There are 8 hidden switches. A switch that is on adds its own fixed numbers to the row, and there is some noise. The rows also spread widely along 9 directions, which tell nothing about the answers.
(in the rows, 128 means zero)
Some rows, each with its switches (1 for on, 0 for off) after it:
[158 110 122 157 112 109  46 112 152  76  98 195 168  91 111 149 103 138
 165 114 194 159  97]  1 1 0 1 1 1 0 1
[133 119  87 118 125 187 104 173 126 105 128 127 100 156  99 127  98 182
  98 131 120  37 150]  1 0 1 1 0 1 1 1
[139 167 108 127 181 117 111 144 135 140 116 134 118 153 137 101  31 158
 176 117 100 124 112]  1 1 0 0 1 1 1 0
[ 81 138  68 192 152 116 152 108 117 110 100 161 144 159 107 133  77 145
 156  93 174 114 136]  0 0 0 1 1 1 0 1
[131 119  81 142 115 174 139 167 128  64 123 160 134 134  94 167 171 126
 128 127 160  82 148]  0 0 1 1 0 1 1 1
[145  97 139  91 106 160 125 163 121  70 114 129 117 116 146 168 165 115
  93 133 115 139 112]  0 1 0 1 0 0 1 0
[175 118 111 129 147 115 156 193 152  93 143 111 145 113 118 120 149  76
 184 128 108 148 148]  0 0 0 1 1 0 1 0
[124  45 109 128 140 107 117 126 116 114 119 113 101 149 175 144 119 150
  78 143 147 172 153]  1 0 0 1 1 1 1 1
[ 83  99  93 115 121 150  95 118 107 123  98 133  97 132 132 118  67 182
  48 127  84  86 132]  0 0 1 1 0 1 0 0
[150 167 114 158 125 141 111 141 126  69 103 147 124 157 113 129 109 107
 179  89 164 105 102]  1 1 1 0 0 0 0 0
[185 143 135 109 125 172 107 180 141  90 126 121 125 122 111 110  85 139
 166 102 135  80 120]  1 1 0 1 1 0 0 0
[ 55 121  79 133 113 169 148 133  94  85  84 121 124 131 134 161 131 155
  64 101  56  97 142]  0 0 1 0 0 0 0 1
[134  95 116 153 112 104  55 127 145  98 102 150 149 102  97 125  90 120
 127 113 112 114  99]  0 1 0 1 1 1 0 1
[151  69 155 121 119  86  59 123 124  77 114 109  98 180 150 164 125  86
  98 121 129 126 103]  0 1 0 0 1 0 1 1
[127 150  98 151 170 115 107 136 142 128 115 115 119 143 135  77  22 166
 162 107 122 118 134]  1 0 1 1 0 0 1 1
[152 133 106 135 115 138 110 136 134  95 136 156 134 122  89 136 122 128
 136 114 177 115 145]  0 0 0 0 1 0 0 0
[120 166  86 105 169 148 161 167 127 136 118 151 121 151 112 124  84 156
 152 125  77  98 143]  0 0 0 1 1 1 0 0
[ 88  88  94 162 120 113  95 125 119  96 102 113 109 153 114 122  86 124
  89 110  96  67 110]  0 0 1 1 0 1 1 0
[140 112  66 164 131  91  41 138 160 143 131 162 143  92  49  83  99 125
 117 144  74 130 135]  0 1 1 0 1 1 0 1
[146 156 121  70 147 143  53 110 118 112 111 194 102 157 145 151  66 194
 103 139 131 135 112]  1 1 1 1 1 0 0 0
[112 133 103 157 114  94  34 128 135  92  95 177 147 133  69 157  90 136
 132 111  82  68  51]  1 1 0 1 1 1 1 0

New rows. What belongs after each?
[147 151 111 136 111 173 118 137 126  71 124 148 118 140 102 133 113 127
 140 104 185  79 143]  0 0 1 0 0 0 0 0
[158 117  93 117 132 174 135 155 122  91 129 137 117 123 140 135 144 152
 108 131 143 164 171]  1 1 1 0 1 0 0 1
[132 144 119 106 157 115 118 138 140 114  96 156 148  93 171 143  92 165
 157 135 126 209 124]  1 0 0 1 0 0 1 1
[ 98 109 109 169 129  89  82  98 118  76  79 124 136 147 142 133  72 117
 137  88 112 118  93]  1 0 1 1 1 0 0 0
[125 107 117 136 129 101  33 112 127  87 101 139 128 141 130 153  82 141
 101 118  90 127  95]  1 1 1 0 1 0 1 1
[145 125  90 138 170 103  78 107 145 125 129 175 129 132 134 120  74 150
 134 141 152 183 141]  0 1 1 0 1 1 1 1
[ 90 176  51 208 135 140 150 144 130 111 102 143 153 104  64  72  65 133
 161  79 102  94 121]  0 1 1 1 0 0 0 0
[177  91 131 134 113 115 102 132 141  70 117 143 122 118 153 120 142  83
 137 125 190 186 125]  0 1 1 1 0 0 0 0
[128 116  63 181 113 121 102 169 159 102 134 139 160  73  53 101 138 112
 131 124  96 117 144]  0 0 1 1 0 0 1 1
[134 163  93 145 137 152 150 146 128  99 125 175 136 129 110 136 118 139
 155 118 182 152 122]  0 1 0 1 0 0 1 0
[ 95 159  95  97 128 153 139 124 101 123 111 171 112 137 128 166 130 174
  82 134 116 143 137]  0 0 0 0 0 0 0 0
[113 127  82 158 144 109  95 105 143 105 106 147 162  77 122 108  72 144
 142 113 122 174 146]  0 0 1 0 1 0 0 1
[153  85 123 146 131  72  52 134 145  73 113 122 129 155 130 141 113  95
 145 117 118 124 112]  1 0 1 1 1 0 1 1
[192  95 149 114 131 134 108 172 155 121 128  77  95 121 145  59  77  96
 144 122 124 124 135]  0 1 0 0 0 1 0 0
[106 180 101 149 137 139 113 132 123 109  86 154 140 125 115 129  74 166
 156  91 115 123 101]  1 1 0 0 0 0 0 1
[162 142 111 126 132 162 112 158 158  90 112 147 145  84 114  90  78 131
 180 116 140 102 135]  0 0 1 1 0 1 0 0
[ 94 160  80 147 121 157 144 118 116  70  92 187 162 100 119 176 146 145
 136 111 147 157 139]  0 0 1 0 0 0 0 1
[122 121  91 122 174 119 153 138 119 100 123 130 117 172 160 147 113 127
 133 131 118 154 161]  0 0 1 1 1 0 1 1
[171 139  97 125 147 111  69 144 151 118 125 169 129 131 108 108  94 145
 151 135 127 156 134]  1 1 1 1 1 0 0 1
[143 152 102 110 165 128 134 155 128 154 143 138  83 168 124  95  73 154
 120 140 138 135 140]  0 1 0 1 0 0 1 0
[118 107 106 122 105 155 119 148 115  87 116 136 131 116 101 156 131 135
  94 111 108  88 126]  0 0 0 1 1 0 0 0
[168 108 124 127 138  97 107 130 147 107 128 131 140  93 142 111 113 101
 153 127 152 197 146]  0 0 0 0 1 0 0 0
[129 103 116 127 140 157 108 121 109  76 117 127 101 182 151 158  92 140
 105 116 155  88 134]  0 1 1 0 1 1 1 1
[143 157 103 147 170 104 121 124 130 145 123 143  99 165 148  87  48 161
 153 119 180 172 117]  1 1 0 1 0 0 1 0
[ 77 168  43 186 116 175 134 127 116 111 109 171 149  80  59 100  77 181
 106  97 125  96 128]  0 1 1 1 0 0 0 0
[120 132  59 148 143 118 159 174 132 132 113 124 125 106 113  94 144 125
 127 133  64 172 156]  1 0 1 1 0 0 0 0
[ 86 117  86 119 139 145 128 106 101  89 107 153 123 133 151 170  99 165
  83 124 116 139 133]  0 0 1 1 1 0 1 0
[135 126 114 132 144 141 119 134 119  98  89 132 106 155 162 110  71 145
 145 109 137 124 111]  1 1 1 1 0 1 0 0
[157 141  75 166 126 133 104 149 150 115 133 164 130 113  70  88 120 111
 152 127 152 125 139]  0 1 1 0 0 1 0 0
[127 172  84 151 129 171 138 163 128 123 126 152 117 149  65 104  91 146
 141 105 128  54 125]  0 1 0 0 0 1 0 0
[130  77  73 176 127  59  91 159 152 145 135 116 131 112  66  86 134  92
 103 129  73 143 148]  0 0 0 1 1 0 0 1
[142 116 107 120 125 113 136 160 124 104 114 155 111 158 126 157 186 102
 112 139 129 172 136]  0 1 0 1 0 0 0 1
[128 138  58 131 150 124 116 156 128 149 150 148 100 157  68  93 106 142
  99 139  86  98 171]  0 0 1 1 1 0 0 0
[124 122 101 156 132  72 101 116 120  70 111 159 123 192 116 164 146  74
 147 106 140 124 107]  0 0 1 1 1 0 0 0
[ 99 104  65 192 101 137 129 157 111  82 113 112 122 128  89 131 162 110
  88 107  95 107 120]  1 1 1 0 0 0 1 0
[132 115  85 161  92 121  86 175 159 110 121 157 159  64  38 108 145 107
 126 126  86  90 114]  0 0 0 1 0 1 0 0
[144  82  84 135 116 112 113 189 144 128 143 108 121 127  67 113 166 101
  90 135  57 102 163]  0 0 0 1 1 0 0 1
[110 128  94 150 125 144  61 112 130 111  90 169 123 119 114 111  49 188
 105 116 133 102 108]  1 1 1 1 0 1 0 1
[ 81  66  87 189 122  85  89 117 116  99  94 108 100 183 128 123  97 104
  81 107  98  96 102]  0 1 1 1 0 1 1 1
[151 129 129 128 128 147 119 169 144  95 127 103 131 127 111 121 106 114
 153 108 120  91 139]  0 0 0 0 0 0 1 1
[ 83 135  79 171 138 143 111 112 122  98  87 142 142 105 132 117  40 180
 134  98 130 104 107]  1 0 1 1 0 1 1 0
[131 149 102 126 148  88  85 129 134 125 110 187 124 159  98 144 108 124
 144 131 101 127  92]  0 1 0 1 1 1 0 0
[113  93 110 154 132 144 156 138 123  50  82 128 143 122 177 156 139 102
 147 112 146 162 120]  0 1 1 1 0 1 1 1
[134 136  77 199 157 105 140 148 148  83 116 116 159 116 111  92  78 101
 206  89 140 136 129]  1 0 1 1 1 0 1 0
[ 97 155  67 154 116 172 111 153 122  91 112 163 140 118  65 143 116 161
 101 113  94  70 121]  0 1 1 1 0 0 1 1
[ 94  90  77 149 148  71  58 130 112 125 107 139  92 209 112 146 106 135
  74 137  44  90  98]  1 1 1 1 1 1 1 1
[117 102  78 180 127 106  94 157 138  93 117 101 144 122  87 117 117 110
 126 104  70 100 136]  1 0 1 0 1 0 1 1
[147 119  93 157 132 139 116 166 137 124 137 129 117 139  71  83  84 124
 135 109 119  69 130]  0 1 0 1 1 1 0 0
[101 141  34 190 153 148 173 159 113 112 131 127 123 143  91 100 103 149
 126 104 109 118 151]  1 1 1 1 1 0 1 0
[138 164  71 140 169 126 157 160 125 125 127 155 111 157 129 108 119 137
 155 132 124 167 139]  1 1 1 1 0 0 1 0
[ 42 166  35 186 154 123 156 117 100 106  95 167 148 142  92 148  91 153
 116  99  66 117 109]  0 1 1 1 1 0 1 0
[163 144 136 117 121 126 103 168 152  98 109 129 141  88 115 111 117  95
 160 115  75 141 103]  0 1 0 0 0 0 0 0
[192 106 142  77 123 116  93 167 139 111 134 142  95 143 149 137 158 123
 112 155 155 168 137]  1 0 0 1 0 0 0 0
[142 121  99 105 171 155 186 158 108 119 118 115  72 197 184 110 107 150
 136 131 161 139 171]  1 0 1 1 0 1 0 0
[121 149 113 138 152 107  94 128 127 132  99 138 108 176 128 118  57 158
 149 106 133 103 120]  1 0 0 0 0 1 0 1
[161  80 102 144 130 139 129 178 155 120 143  94 124  89 113  85 122 115
 126 138 135 141 173]  0 0 0 0 0 1 1 1
[153  82  83 197 141 103  98 160 158  98 123  97 143 104 109  78 102  93
 163 115 112 140 138]  1 1 1 0 1 1 1 1
[ 99 169  51 161 139 189 146 148 130 100 117 174 154 101  72 126  86 182
 145 116 143  74 149]  0 0 1 1 0 1 1 1
[140 113  99 181 152  94  91 136 149 119 112 118 142 124 119  95  59 127
 170 106 122 138 113]  1 1 0 0 1 1 1 1
[145  97  93 131 113 118  38 145 148 115 121 147 128 101  78 102  90 147
 103 134  86  80 122]  1 0 1 1 1 1 0 0
[148 104  91 141 134 128 121 170 150  87 126 128 153  87 113 124 148  99
 136 133  85 165 145]  0 1 1 1 1 0 1 1
[127 109  95 159 100 118 108 197 131 101 126  81 115 141  62 118 156  90
 105 109  46  49 114]  1 0 0 0 0 0 1 0
[103 127  72 155 141  96 102 106 131  93  85 192 157 100 133 156 123 138
 147 127 120 187 115]  1 0 1 1 1 1 0 0
[181 132 109 100 123 167 136 185 143 114 141 140 121 100 112 127 160 148
 131 143 155 160 178]  1 0 0 0 0 0 0 1
[130 124  95 125 142 169 146 144 132  83 123 116 147  75 144 120  93 143
 137 119 112 153 159]  0 0 1 0 1 0 1 0
